There are 4 ways to turn a row about zero (a turn may also mirror it). The second row of each pair is the first, turned, with some noise. The first 36 pairs use one turn. New pairs use 2 turns, one after the other, and a turn may come again.
Some pairs, each with its turns in order after it:
-13  3  32  -33  -11  23  5  -9
4  26  5  2  -34  -30  8  14
J417

21  -23  24  -6  -4  2  -12  10
9  2  13  -22  9  -17  -23  10
J110

-56  -26  -11  -24  56  15  -18  -6
-2  4  14  -55  -2  -44  0  -54
J417

10  -12  -9  -10  -1  16  -3  28
34  0  6  4  15  -5  13  -4
J513

19  6  53  -26  18  -7  10  -1
18  -10  -7  -6  -9  -41  4  48
J417

-7  4  28  19  18  14  27  -34
-6  18  47  -16  6  -17  19  -10
J913

-4  40  15  9  -33  -7  2  27
19  16  -14  -4  -48  30  -12  11
J110

55  16  33  -3  -5  21  2  -15
10  35  32  36  -30  -2  17  15
J913

33  -4  -33  -26  -1  -16  -17  7
37  11  -29  -6  -11  24  10  17
J513

-29  6  9  -6  -7  16  -29  -22
-34  7  -21  2  5  -19  25  -5
J513

-4  13  -37  -3  47  24  -5  -13
2  22  18  -46  32  5  -8  -16
J417

11  -9  -15  -10  41  -23  -21  -8
10  -33  1  25  13  -35  -12  6
J913

-1  10  1  4  -32  3  -5  -13
-7  15  -4  6  -6  21  -1  -21
J913

13  33  -28  1  13  18  32  1
0  37  -14  -11  37  16  5  13
J417

36  -23  0  -23  16  11  -2  -19
-15  -1  6  28  -23  -32  12  9
J913

41  -11  29  41  1  14  -9  13
11  41  17  14  25  7  -27  -28
J513

-19  40  13  -6  -35  7  -5  34
-7  12  33  6  -25  -4  50  -9
J513

-5  -3  3  2  15  -1  29  -23
16  7  -7  -16  2  0  30  3
J417

-6  -20  -51  5  39  19  9  -1
-38  -52  11  -6  8  -16  4  24
J913

-1  19  1  -5  -1  7  52  3
3  -17  41  -26  -9  -11  -5  13
J513

24  12  -2  20  -9  9  -10  11
15  30  9  3  -7  3  -4  -12
J513

-23  -1  29  -13  17  -6  -36  -12
-35  3  -23  28  21  3  17  12
J513

36  -13  -1  6  32  -38  -3  -34
-43  -17  15  26  35  -1  -32  11
J110

9  -5  -27  47  -10  13  -35  -18
-34  -23  -31  -10  -10  -14  19  39
J110

11  23  -7  12  5  14  -41  49
-50  -5  10  12  24  -5  -42  4
J417

-16  16  -5  -6  -6  -3  14  -14
1  7  1  14  0  20  18  -9
J110

-39  -7  -5  -16  44  -45  -18  -3
-39  -23  41  1  -7  8  1  -44
J110

-22  -17  8  13  -9  -13  9  17
5  4  -21  -20  20  3  16  -6
J913

-14  31  -1  19  33  -12  4  4
-6  -30  -13  19  -19  14  -12  -28
J110

-19  4  -31  -1  -10  6  -19  -48
8  14  23  -27  -24  37  2  -19
J417

-12  -10  2  -26  -14  17  27  15
31  28  3  -1  3  -9  13  -13
J110

-19  -5  5  25  -12  9  -21  1
9  -13  0  -4  8  26  18  -26
J913

-17  -24  -23  -11  -13  26  -17  14
-8  19  17  13  -6  -4  -12  -41
J417

25  6  56  -4  23  -13  7  26
22  -9  7  -14  8  8  -64  -11
J110

-9  -26  -45  -2  27  -27  5  3
-23  -33  -23  3  30  -26  -12  10
J913

-7  -7  33  24  -16  6  -9  10
-17  14  18  18  13  4  3  -30
J513

New pairs. What belongs after each?
8  -37  10  21  -25  6  -17  -13
14  -19  -12  -23  -8  -14  -35  20
J110 J913

-22  -12  -37  9  2  -26  -11  -16
-27  17  -2  -5  -5  -25  29  24
J513 J110

27  8  4  0  -9  -36  -5  6
7  -15  20  20  23  19  -1  14
J913 J913

-46  8  3  -7  -4  6  -18  -3
26  32  -1  12  -18  -14  22  10
J110 J417

-16  -3  -17  -15  0  13  -38  -21
21  -29  -10  -11  -37  -9  -13  12
J513 J513

8  25  16  3  18  -27  24  -10
-9  -32  -16  -20  3  -2  18  17
J110 J110

-13  -19  7  -41  -7  17  -17  -5
20  -2  -12  3  0  -31  6  37
J110 J417

26  -31  8  -15  4  7  4  -3
-9  -21  15  4  -2  1  -29  -17
J110 J110

-1  20  24  -25  -3  -15  20  -5
-8  -6  -9  -6  -16  16  -33  27
J913 J417

-3  18  -2  40  30  30  19  -8
9  3  18  -48  -2  -27  -14  23
J417 J913

-40  -43  -36  -5  0  -22  21  37
-29  21  -16  -27  48  -45  -11  22
J513 J110

6  -13  -13  -6  -42  23  -10  34
-27  -23  -34  -16  -13  31  3  11
J417 J110

-13  -5  -3  15  13  -34  -10  -22
-2  -7  1  -25  6  17  29  -24
J110 J110

-31  -40  -42  -22  -29  2  25  53
9  47  -13  -3  10  -1  -37  -70
J913 J417

-24  10  5  -1  1  -12  36  7
-4  -16  5  24  -26  -24  14  -5
J513 J417

-5  0  -19  37  6  -11  -7  -27
-10  5  -9  -7  -8  -12  34  -32
J110 J110

48  -49  -13  3  1  5  23  -17
16  -45  40  11  17  -26  3  27
J513 J110

-6  -26  -10  -8  39  -4  -12  7
18  -31  -8  14  9  28  -19  -5
J913 J513

-25  -5  20  -7  14  -4  7  2
-2  11  -6  14  -12  -25  -15  5
J913 J913

-21  3  -11  33  -3  -24  10  -21
0  -4  -12  1  -4  10  47  -18
J110 J110

-8  4  -2  -26  33  2  64  -11
6  -29  -6  25  -10  -60  -26  -16
J513 J417

-25  -19  -16  -21  10  -11  9  -10
-5  6  -21  -35  -5  19  -4  15
J417 J513

-35  -4  -42  -24  14  11  7  14
-8  12  40  -24  1  -27  30  -12
J913 J110

31  42  -1  -3  -7  -49  7  62
-43  -27  22  28  -39  47  -26  11
J110 J417

20  -1  3  26  14  15  -30  -26
-5  -3  3  11  -16  -50  13  14
J417 J417

-23  -16  -15  -5  -1  16  -24  -3
4  16  12  1  -12  -6  -5  -33
J417 J913

-5  11  36  36  -34  8  7  6
-15  7  -13  -46  28  29  18  6
J417 J913

7  -6  -22  30  -19  -16  -10  5
-16  5  -25  0  -13  11  -9  -27
J110 J417

-1  -26  -22  24  -12  30  11  -23
-4  18  -17  -15  -15  -10  39  -22
J913 J417

32  -26  -1  7  2  23  -8  -19
3  -20  -17  -10  25  -21  -18  -16
J110 J417

-37  -3  15  10  1  14  2  31
-31  14  4  5  -4  25  20  -22
J417 J110

-12  -6  15  21  8  9  3  -7
-19  -14  4  -10  -2  13  1  -7
J513 J110

-9  23  -18  10  -24  28  -5  36
25  -7  -27  14  -3  20  20  37
J513 J417

5  10  2  -23  22  39  -11  22
5  20  -42  4  -18  14  23  10
J913 J913

-27  2  -19  -17  -15  21  -23  1
1  -7  12  -6  -9  44  17  21
J417 J110

15  -1  31  -24  -12  35  -37  24
0  16  -28  -30  42  -4  22  27
J513 J417

12  9  1  -15  -54  -23  21  17
-21  38  11  -11  -47  -3  23  -1
J513 J913

-27  9  -3  -17  -23  -8  9  -35
25  28  -5  17  -8  9  22  33
J417 J110

-19  30  23  37  -29  9  -10  -10
-55  -7  13  -12  -26  -4  12  -5
J513 J513

-18  10  43  -2  -38  22  23  8
-27  6  -42  20  3  33  21  -12
J417 J417

35  26  8  10  8  12  1  18
13  26  32  15  13  -1  4  -13
J913 J513

23  -12  -1  -21  -17  37  -27  -2
21  18  -26  6  4  -16  2  43
J110 J913

9  11  20  30  10  -46  -14  13
24  -39  -21  15  25  -10  1  -19
J417 J513

-21  -4  -21  2  -8  24  -9  -14
0  17  24  -11  -15  5  -10  -17
J417 J913

-7  -32  18  -10  20  0  -5  13
30  -10  -26  16  12  7  -6  -1
J913 J417

-14  15  -9  31  -31  20  32  -19
11  0  -29  41  -13  -15  30  -2
J110 J110

-8  -13  -1  -29  30  9  25  36
31  -30  13  -14  -13  26  3  33
J110 J417

29  25  -10  -3  -15  15  12  55
-21  20  -6  8  -29  -8  -23  49
J110 J110

-6  10  18  8  20  -11  -14  -6
-32  -6  -6  -6  3  7  4  -8
J513 J417

-18  4  15  6  19  -11  13  11
-16  6  -26  -23  5  -3  0  -2
J110 J513

38  -39  -23  6  -27  -3  10  -6
0  7  34  27  9  6  42  13
J417 J913

-8  -10  -16  18  30  -2  -7  -42
-39  -24  -6  18  19  10  -29  2
J913 J513

2  -8  5  -20  6  7  24  -4
-3  -10  10  8  -20  16  17  8
J913 J513

